There are 3 ways to turn a row about zero (a turn may also mirror it). The second row of each pair is the first, turned, with some noise. The first 27 pairs use one turn. New pairs use 3 turns, one after the other, and a turn may come again.
Some pairs, each with its turns in order after it:
-5  -7  2  12  24  -2  -10  0
13  2  1  -8  -8  -13  -2  -20 : D

-20  -12  8  21  0  2  10  -1
-11  11  13  -17  9  6  -3  -11 : Y

-17  6  -5  -6  -3  7  -2  -21
8  -26  -5  0  -11  4  4  2 : L

7  -8  9  -20  -7  1  -14  9
15  8  -14  12  10  -9  16  9 : Y

9  -7  3  4  14  -9  10  -12
4  -6  -18  0  0  4  -3  -17 : D

8  -4  -2  -2  -15  -5  16  1
-12  4  14  -4  3  11  11  3 : L

-11  -4  -10  -34  -1  -7  -27  -8
33  6  10  5  -4  -4  19  24 : Y

-14  -19  -1  -6  1  -9  -22  -1
-8  -10  9  -13  -27  -9  2  -2 : D

10  0  19  2  4  3  -3  24
2  20  2  0  17  -8  -13  7 : L

5  -7  1  5  6  16  -4  -11
3  13  -12  5  -9  -3  11  -4 : D

8  -7  18  11  -10  -25  14  -5
10  -31  -17  -2  6  11  0  3 : D

3  6  -8  -19  -6  10  -5  2
-17  12  6  11  -3  0  0  7 : D

-1  -18  -3  -7  3  10  -3  -18
-13  9  -13  -2  -15  -2  12  -5 : D

8  18  -13  2  10  2  -1  14
-7  3  -11  17  14  -1  -3  -13 : L

-3  -18  -18  -3  6  5  -10  -12
-11  14  1  -10  -17  6  9  -14 : D

7  13  3  0  -24  -22  -10  4
8  -20  -17  -10  15  13  2  14 : Y

11  -3  -3  6  -9  -15  0  -9
-13  3  -3  -16  -6  7  9  -3 : L

-2  0  19  16  21  -10  -7  4
4  19  -19  0  -10  -8  -10  11 : L

4  -24  -6  14  7  1  -7  -5
11  12  1  -9  -16  -9  9  -11 : L

8  10  -11  -13  -17  -3  -8  8
-11  -11  5  -5  16  13  -5  -11 : L

-10  5  12  0  21  13  -8  -2
8  23  3  3  -12  3  -8  -14 : Y

-27  8  19  -19  1  11  -6  -6
-13  4  -8  -4  0  -35  -9  15 : D

-18  1  5  12  -11  1  -7  -16
10  0  17  -10  14  15  -5  -6 : Y

2  3  13  -5  -10  9  -8  -4
15  0  -6  6  10  0  -3  -7 : Y

8  -7  -8  0  21  7  -7  -23
0  6  17  23  -9  -2  -13  5 : Y

-10  -23  15  -4  8  2  -6  -5
1  25  9  1  11  -7  3  5 : Y

-19  1  1  -8  -3  14  -11  14
19  -9  9  8  4  2  -19  -2 : L

New pairs. What belongs after each?
6  13  -13  -6  -1  -1  -26  -6
-9  -4  13  26  -7  -10  -6  -5 : D Y Y

-13  -7  0  -13  -8  17  16  1
-13  0  -6  16  18  3  -18  0 : L L L

-11  -30  -10  -8  -10  -10  16  -14
-27  4  3  -10  -6  -2  -7  27 : D Y L

25  -22  -4  -24  8  -1  -27  7
12  -9  24  39  2  3  -8  -1 : L Y D

6  15  8  -22  4  16  -9  7
-8  -17  -11  -13  6  23  -7  -12 : L L L

1  19  17  -3  -13  2  -9  -18
0  -23  5  5  18  13  -9  -9 : Y D Y

0  -12  9  29  -14  -9  6  8
-5  -14  19  12  18  0  1  20 : L Y Y

-2  0  -2  -8  2  14  7  -6
0  -5  10  -12  4  1  -4  1 : D Y L

14  1  0  -4  7  9  0  3
8  1  -9  -3  0  6  12  -1 : L Y Y

16  3  9  -2  6  -22  3  -9
21  6  0  -19  6  -4  5  -3 : L L L

2  -27  26  12  10  -17  5  -7
9  -31  4  -15  12  -20  5  -15 : D Y D

-21  2  -5  7  -5  7  2  -16
-18  7  14  -10  4  14  6  -7 : D Y L

-17  -7  7  21  27  2  -11  6
9  -16  19  9  -19  9  -22  7 : D L L

6  4  -10  2  8  -16  -17  -11
9  6  -4  17  1  -5  -17  -6 : Y L D

-5  0  2  -10  -3  1  8  15
-4  10  -1  -8  -7  -15  3  -2 : Y D D

4  10  20  3  -6  0  -4  -16
9  -2  -16  13  3  -12  6  13 : D D D

-1  -10  22  -11  -10  23  22  19
5  -29  -13  12  5  13  2  -31 : L Y L

11  -10  10  -1  -1  14  -7  7
0  3  0  -2  11  12  -7  -18 : L Y L

-21  -17  -7  38  16  -18  0  8
3  -30  22  -13  8  -6  -33  -8 : Y D D

-9  -1  -1  8  -15  -2  -11  -9
0  13  -1  -6  3  -5  -13  9 : L L Y

-8  -2  -18  1  -18  -13  -12  -2
-5  -2  -8  -22  5  7  -20  -3 : Y Y D

-9  6  -5  20  2  4  3  -6
-14  10  10  -7  1  -8  -8  -2 : Y L L

38  -20  -23  -13  -11  -1  -12  3
-20  -15  -25  -6  -33  -21  0  2 : D D Y

-21  -3  -23  17  12  -6  -1  6
9  -16  11  21  -5  -15  11  -8 : Y L D

3  -27  14  13  11  -11  25  1
13  -36  3  -14  0  -16  -8  4 : D Y D

-4  25  -2  0  8  -9  9  5
-10  -4  -15  17  8  0  -12  2 : L D D

-9  4  5  22  -13  18  -5  0
13  1  -22  16  -11  2  -10  8 : D L L

-5  2  -16  -2  6  -16  -20  7
4  -15  25  -6  6  8  10  5 : D D D

9  -3  -9  -22  2  -1  -4  -10
5  -15  -11  18  11  -1  -3  4 : Y L L

-7  11  9  -18  -1  -5  9  -15
0  -20  -6  4  -12  1  -18  0 : Y L L

5  1  18  0  8  14  0  0
6  -1  -10  3  -17  -4  10  2 : L D D

